The groups are shells around one centre, one inside the other: the same stretched ball of 6 dimensions in 10 sizes.
In the rows, zero is written as 128.
Known rows, each followed by its group:
[ 64 177 175 123 156 122 151  72 116 147 132  59 116 172 105 138 102 150
 116  97 157 106 148 131 125]
(3)
[142 118 113  97 115 112 118 147 111 121 108 151 151 149 118  98 101 147
 151 115 115 137 123 117 110]
(7)
[112 139 121 124 110 126 124 143 150 125 141 135 130 121 117 135 131 159
 124 125 132 148 135 129 127]
(9)
[108 124 143 153 114 138 148 147 134 105 140 137 113  98 105 121 143 128
 127 120 141 141 116 128 122]
(7)
[ 84 157 134 131 159 145 167 103 133 158 153  91 121 153 128 148 134 135
  93 140 138 153 135 132 114]
(7)
[121 137 115 133 107 119 118 142 151 117 126 148 135 106 103 138 126 146
 125 117 130 152 119 129 130]
(0)
[166  90 106 132  88 119 118 183 124  83 103 198 143  86  91  91 126 113
 160 115 115 155  92 120 112]
(5)
[100 138 142 149 117 137 144 136 146 117 145 126 114 105 102 135 143 136
 120 122 144 144 125 132 126]
(0)
[110 133 131 102 169 134 169 105  84 155 121 102 141 189 138 105 102 122
 119 130 120 137 123 117  94]
(2)
[120 119 162 118  94 112 117 149 109  88 113 135 124 126  93  84 108 152
 173  86 143 100 133 120 121]
(2)
[136 102 107 150 132 156 171 163 128 121 142 163 126 100 119 117 158  94
 112 156 118 182  96 126  99]
(3)
[ 87 151 123 157 139 143 157 119 154 141 153 117 118 108 124 166 145 136
  83 137 137 163 116 133 130]
(1)
[130 124  79 128 138 138 147 144 140 148 136 156 148 125 145 146 134 131
  92 154 105 185 104 123 113]
(6)
[165 101  79 124  92 114 107 177 140 104 106 200 156  93 112 117 120 133
 138 125 103 170  93 120 120]
(1)
[ 96 133 128 141 155 157 180 127 125 147 157 113 117 137 140 135 148 123
  94 151 130 161 122 127 107]
(5)
[151  97 109 118 116 128 138 165 106 109 111 170 144 124 118  91 119 119
 146 126 111 151 102 116 102]
(6)
[ 90 154 132 139 140 139 152 115 146 143 149 107 120 130 116 150 137 139
 100 133 140 153 131 133 123]
(6)
[118 121 129 126 147 135 162 127 100 131 122 128 133 145 124 109 117 115
 122 126 123 144 108 120 103]
(6)
[117 129  97 133 134 135 146 139 137 140 137 145 139 122 144 145 131 141
  96 141 114 168 109 123 120]
(9)
[106 126 169 132  84 120 116 155 132  85 135 130 110 108  94  99 128 165
 166  92 153 102 144 125 132]
(3)
[145 112 101 152  84 117 109 172 156  91 115 190 138  65  94 131 134 131
 133 114 122 163  92 127 133]
(3)
[148 101  97 142  76 130 113 195 160  92 136 195 133  68 113 121 151 146
 138 133 119 168 109 125 128]
(1)
[155 107  91 132  88 129 116 184 159 103 130 191 140  83 101 121 148 131
 138 139 117 178 111 129 118]
(2)
[137 122 100 138 110 131 130 157 152 118 131 165 136  97 103 133 141 124
 121 136 122 175 108 130 119]
(0)
[123 132 111  95 157 132 154 120 103 157 124 119 148 180 136 113 108 129
 119 140 113 154 126 120  96]
(4)
[151 113  94 131 100 120 117 164 145 108 115 181 146  95 100 123 128 126
 134 126 115 169 101 126 119]
(0)
[154 106 100 121 126 129 142 154 116 120 109 169 148 123 105 104 122 103
 135 133 111 169  97 122  99]
(2)
[ 68 175 127 135 193 145 184  67 126 186 147  69 127 173 140 172 121 124
  61 144 133 161 123 132 113]
(8)
[157 107  60 136 125 138 141 166 149 134 127 191 154  98 127 140 144 108
 100 161  97 207  85 126 108]
(7)
[140 114 114 118  67 107  87 181 150  89 123 177 139  95 111 111 121 179
 159 105 125 132 130 121 137]
(8)
[128 121 114 156 105 131 133 155 151 105 129 165 127  79  96 135 143 120
 121 125 129 164 100 130 125]
(9)
[117 130 147 113 134 121 142 121 100 122 112 118 133 155 102  98 104 127
 146 106 134 123 125 122 107]
(7)
[ 99 152 118 140 157 132 158 100 131 152 128 113 134 137 118 155 120 119
  88 129 128 161 107 130 118]
(4)
[ 84 161 133 118 166 132 160  89 118 165 136  85 132 173 134 145 110 142
  95 128 132 141 132 126 115]
(6)
[118 118 133 130 117 140 147 154 127 116 143 138 122 122 120 110 140 137
 133 132 132 145 128 124 112]
(9)
[107 133 152  96 131 112 132 119  89 126 113 108 137 175 128  94  87 161
 150  96 131 100 138 114 114]
(8)
[176  86  60 158  90 140 129 202 165  98 126 228 146  47 105 131 164  98
 117 156 100 213  72 128 115]
(4)
[158 106  53 139 121 143 142 174 159 135 135 197 152  89 131 146 154 110
  94 170  96 217  87 127 110]
(5)
[171  86  70 129  98 135 129 195 140 108 124 209 151  89 126 111 144 120
 131 151  98 190  92 120 108]
(6)
[166  93 105 103 104 112 118 169 100 100  93 182 156 130 110  78 101 126
 165 112 106 142 102 113 103]
(8)
[120 127 113 102 124 118 126 138 116 134 123 136 147 154 146 117 104 166
 128 120 115 134 129 115 118]
(8)
[ 54 177 169 126 168 142 171  77 124 164 158  50 108 177 126 147 124 151
  97 123 156 122 157 133 119]
(3)
[136 119  87 134 114 123 126 154 142 124 122 171 147 103 131 140 125 140
 110 132 109 170  98 121 125]
(2)
[116 126 103 166 144 153 172 137 144 135 143 148 125  93 117 152 155  96
  84 152 123 189  89 131 113]
(4)
[110 130 103 142 145 149 165 136 138 146 149 136 130 122 142 147 145 126
  88 153 119 176 109 126 113]
(0)
[146 112 105 139  89 130 119 177 158 100 131 180 132  81  92 121 148 129
 140 132 126 170 113 131 120]
(2)
[107 136 126 121 116 128 130 141 139 128 143 128 129 132 131 129 127 166
 124 125 131 139 138 124 125]
(7)
[ 85 160 164 114 118 107 118 106 124 123 124  93 124 152 106 124  97 176
 141  86 150  97 150 125 135]
(4)
[147  95  98 145 112 144 149 177 132 108 132 183 133  89 121 113 150 111
 124 145 113 176  93 122 108]
(9)
[ 92 136 147 123 155 136 167 110  96 141 132  99 125 163 140 116 112 137
 114 120 132 124 124 118 110]
(5)
[112 139 108 129 116 134 131 145 159 135 150 139 131 117 127 147 141 156
 109 140 127 164 132 130 126]
(4)
[150  98 115 127  88 130 123 185 135  93 128 179 133  96 104  96 141 134
 156 128 123 154 117 123 113]
(9)
[ 94 147 132 126 182 141 182  88  98 164 128  91 132 173 131 133 112 108
  93 134 127 150 112 124 100]
(5)
[ 90 151 132 126 128 134 140 125 146 140 153 109 122 137 130 144 133 164
 109 130 138 142 144 129 127]
(5)
[123 134  92 154 129 132 142 135 154 132 128 158 138  93 113 160 137 116
  91 137 118 183  90 130 125]
(3)
[ 97 139 113 132 182 156 192 105 112 171 147 104 131 161 151 143 134 110
  76 159 119 172 111 124  98]
(1)
[103 134  94 148 175 155 187 114 125 166 145 125 135 135 155 158 139 107
  63 162 111 187  93 124 107]
(8)
[108 130 147 131 108 132 135 146 135 110 141 128 117 118 105 114 135 148
 140 117 143 131 136 128 121]
(0)
[146 111  75 144 100 137 127 180 168 118 142 190 141  77 124 144 156 134
 109 153 110 194 102 128 123]
(1)
[106 136 118 112 139 130 144 127 120 145 137 120 138 156 148 129 116 158
 112 131 121 142 131 120 116]
(1)

New rows, each followed by its group:
[ 87 150 138 123 171 150 180 101 115 163 151  86 122 170 134 133 131 126
  97 144 135 150 135 128 102]
(2)
[134 121 104 119  94 121 110 167 150 113 132 164 140 109 121 124 130 162
 136 126 121 153 128 124 126]
(7)
[104 140 135 132 157 130 162 103 106 140 118 110 132 148 114 127 110 113
 109 118 130 142 107 124 110]
(3)
[104 137 149 122 131 118 139 117 107 122 117 114 129 145 112 113 103 142
 135 100 136 117 124 121 119]
(7)
[145  99 127 134  88 121 120 175 123  83 114 176 132  93  98  92 126 131
 160 108 126 136 106 120 118]
(7)
[116 123 140 148 123 138 153 140 126 111 131 137 118 107  97 116 138 112
 129 122 138 147 110 128 113]
(7)
[ 92 143 126 130 174 148 183 102 110 163 143  98 128 162 143 138 126 119
  87 145 126 156 117 124 104]
(0)
[132 109 116 143 111 143 146 167 139 110 141 162 125  97 113 117 152 122
 127 140 126 165 112 127 112]
(6)
[109 133 121 124 166 138 171 108 100 152 124 114 137 160 134 125 113 113
 102 134 119 152 107 121 102]
(7)
[196  69  54 141  64 124 103 227 157  79 112 252 156  45 108 108 150 118
 146 143  92 198  75 120 117]
(4)
[ 60 170 143 125 198 151 195  68 108 187 155  54 121 192 155 154 120 133
  69 143 136 144 136 127 107]
(4)
[122 127 118 110 125 130 137 143 126 132 134 135 137 144 127 115 124 147
 130 132 123 147 132 123 111]
(0)
[ 68 161 174 131 164 137 172  83 104 146 139  65 111 168 116 127 114 133
 111 111 152 114 138 128 114]
(7)
[159  99  58 134 145 145 162 160 126 142 122 187 157 113 140 131 139  91
  93 168  89 210  74 120  96]
(4)
[134 110 122 123  93 129 123 173 137 102 135 161 130 108 115 105 136 151
 149 125 127 143 128 123 119]
(9)
[145 105  96 116  99 123 119 175 132 112 126 176 146 114 136 111 125 155
 137 131 109 155 115 117 118]
(2)
[ 98 153 145 100 137 115 131 106 113 141 123  96 135 174 118 118  96 161
 134 106 136 116 146 123 118]
(1)
[ 85 153 124 133 148 143 158 115 144 156 159 103 123 142 143 155 138 153
  88 143 133 155 136 129 123]
(5)
[ 69 158 138 150 191 159 202  82 118 173 156  76 114 156 139 159 138 108
  65 149 137 161 115 131 107]
(3)
[126 120 131 137 111 122 132 145 124 105 116 149 130 109  99 113 121 126
 139 109 131 139 108 124 119]
(6)
[ 96 144 129 148 137 133 151 118 136 133 136 120 124 118 118 147 129 133
 100 123 134 149 113 128 126]
(6)
[115 132 157 122 103 123 125 143 131 103 129 126 119 125  83 101 126 142
 160 105 148 122 142 130 118]
(8)
[ 91 159 129 132 130 125 133 113 149 141 141 109 127 131 117 154 124 157
 105 120 139 143 134 131 132]
(7)
[114 141 103 125 144 123 141 116 128 147 121 131 146 139 130 145 110 136
  99 127 116 159 107 123 120]
(5)
[139 113  72 127 150 146 163 147 128 153 133 162 151 131 150 137 136 112
  89 165  97 196  94 121 101]
(7)
[ 80 158 187 128 115 118 129 109 126 110 132  86 107 140  81 114 114 157
 151  85 165  95 154 131 130]
(8)
[131 102 133 133 129 140 161 152 100 110 123 148 127 125 115  91 130 108
 139 127 124 144 105 119 100]
(4)
[147 107 101  98 142 126 147 143  91 136 107 151 155 163 136  94 103 121
 135 133 103 153 107 113  94]
(4)
[126 114 102 131 154 154 177 142 116 146 142 142 134 137 142 122 143 107
 100 160 112 178 105 122  96]
(1)
[170  86 110 119  77 119 109 194 126  80 108 198 142  93  91  79 128 127
 175 116 117 149 108 120 110]
(1)
[134 116 115 108 140 121 144 131  93 130 104 141 150 156 126 100  98 123
 133 118 112 141 105 115 102]
(3)
[162 104  75 139  85 122 109 185 162 101 119 206 149  70 103 130 141 128
 130 135 108 185  93 127 124]
(9)
[146 109 123 112  81 106  99 170 126  89 108 171 142 111 101  93 110 157
 169  99 124 126 122 119 124]
(9)
[120 114 118 128 149 153 175 143 110 139 144 133 129 142 139 112 141 114
 112 152 119 163 114 121  96]
(5)
[105 141 165 130 111 122 130 128 129 105 127 114 116 125  77 109 122 137
 153  98 153 118 138 131 121]
(8)
[147 107  75 168 113 149 149 174 168 116 140 194 134  58 107 150 169  95
  95 161 112 212  79 133 117]
(8)
[155 107  79  96 137 132 142 155 113 144 119 164 160 154 142 107 118 125
 124 152  96 176 111 117  94]
(8)
[141 109 100 125 137 134 152 145 111 129 116 158 145 130 124 113 122 108
 120 137 109 167  95 119 101]
(0)
[147 118  74 126 105 127 118 168 159 126 131 181 150 100 125 140 137 142
 115 145 107 185 109 126 122]
(1)
[111 137 108 151 142 145 160 129 148 141 143 135 127 109 116 153 147 113
  90 146 127 179 106 133 116]
(6)
[ 87 143 158 126 133 127 146 115 113 126 134  99 119 147 124 120 113 155
 127 105 143 112 136 122 123]
(9)
[ 60 161 201 113 157 133 166  83  90 139 141  48 104 190 115 104 105 153
 137  97 162  84 162 125 112]
(8)
[ 74 160 133 129 187 153 190  85 116 178 154  74 123 176 146 151 129 125
  75 148 133 155 130 128 105]
(1)
[ 71 156 178 127 146 139 162 101 115 136 149  72 106 160 113 120 125 147
 125 113 157 111 152 129 116]
(2)
[127 118  99 112 152 144 164 139 111 152 136 138 144 156 151 118 128 125
 107 154 108 169 115 119  97]
(1)
[140 121 112 103 105 110 110 151 124 115 110 155 149 135 113 107 105 153
 149 111 118 138 124 120 118]
(9)
[124 129 132 127  98 120 117 150 143 105 126 146 129 110  92 117 127 145
 146 111 137 139 129 129 124]
(0)
[111 128 104 153 128 151 157 150 156 133 157 147 123  97 132 151 159 130
  91 153 125 179 111 130 121]
(2)
[115 133 109 129 119 124 130 140 139 129 132 143 137 121 132 139 122 154
 113 125 122 151 118 123 127]
(6)
[ 99 140 158 130 100 111 116 132 129 102 124 122 121 120 104 117 110 168
 147  87 146 105 135 123 136]
(4)
[150 101 114 150  62 119 101 194 159  71 123 199 129  54  85 113 144 140
 156 111 129 152 105 127 133]
(2)
[ 90 143 168 118 122 122 135 120 113 118 133  98 117 151 114 108 110 163
 145  97 148 101 147 123 123]
(6)
[160 109  97 111  83 108  96 175 140  99 107 187 152 105 101 106 115 148
 157 114 114 152 114 122 121]
(1)
[137 124  98 136 110 121 123 150 145 117 118 167 143 100 105 134 126 128
 122 125 118 167 101 127 123]
(6)
[111 139  92 151 153 143 163 121 145 153 138 139 136 114 133 165 139 114
  73 150 116 187  94 129 118]
(2)
[104 136 125 131 118 127 133 137 138 126 139 130 128 123 130 135 126 160
 117 121 131 140 127 124 129]
(6)
[139 104  97 121 127 139 149 162 119 128 132 163 142 127 142 111 133 129
 121 146 108 166 108 118 104]
(9)
[108 124 165 131 101 121 129 145 116  93 126 127 115 119  99  96 119 151
 159  93 147 105 132 122 124]
(2)
[148 101 142 118  60 107  92 186 130  66 111 176 130  94  82  77 119 157
 191  90 136 114 130 121 126]
(4)
[128 109 104 116 142 142 160 149 107 139 135 145 140 147 153 111 128 131
 115 148 108 160 113 116 101]
(4)
[151  96 117 128 103 133 136 175 120  98 121 175 134 105 103  91 135 116
 152 128 120 154 107 122 105]
(6)
[ 93 145 144 133 160 132 166  97 104 143 124  98 126 154 118 128 111 119
 107 116 135 134 114 124 111]
(5)
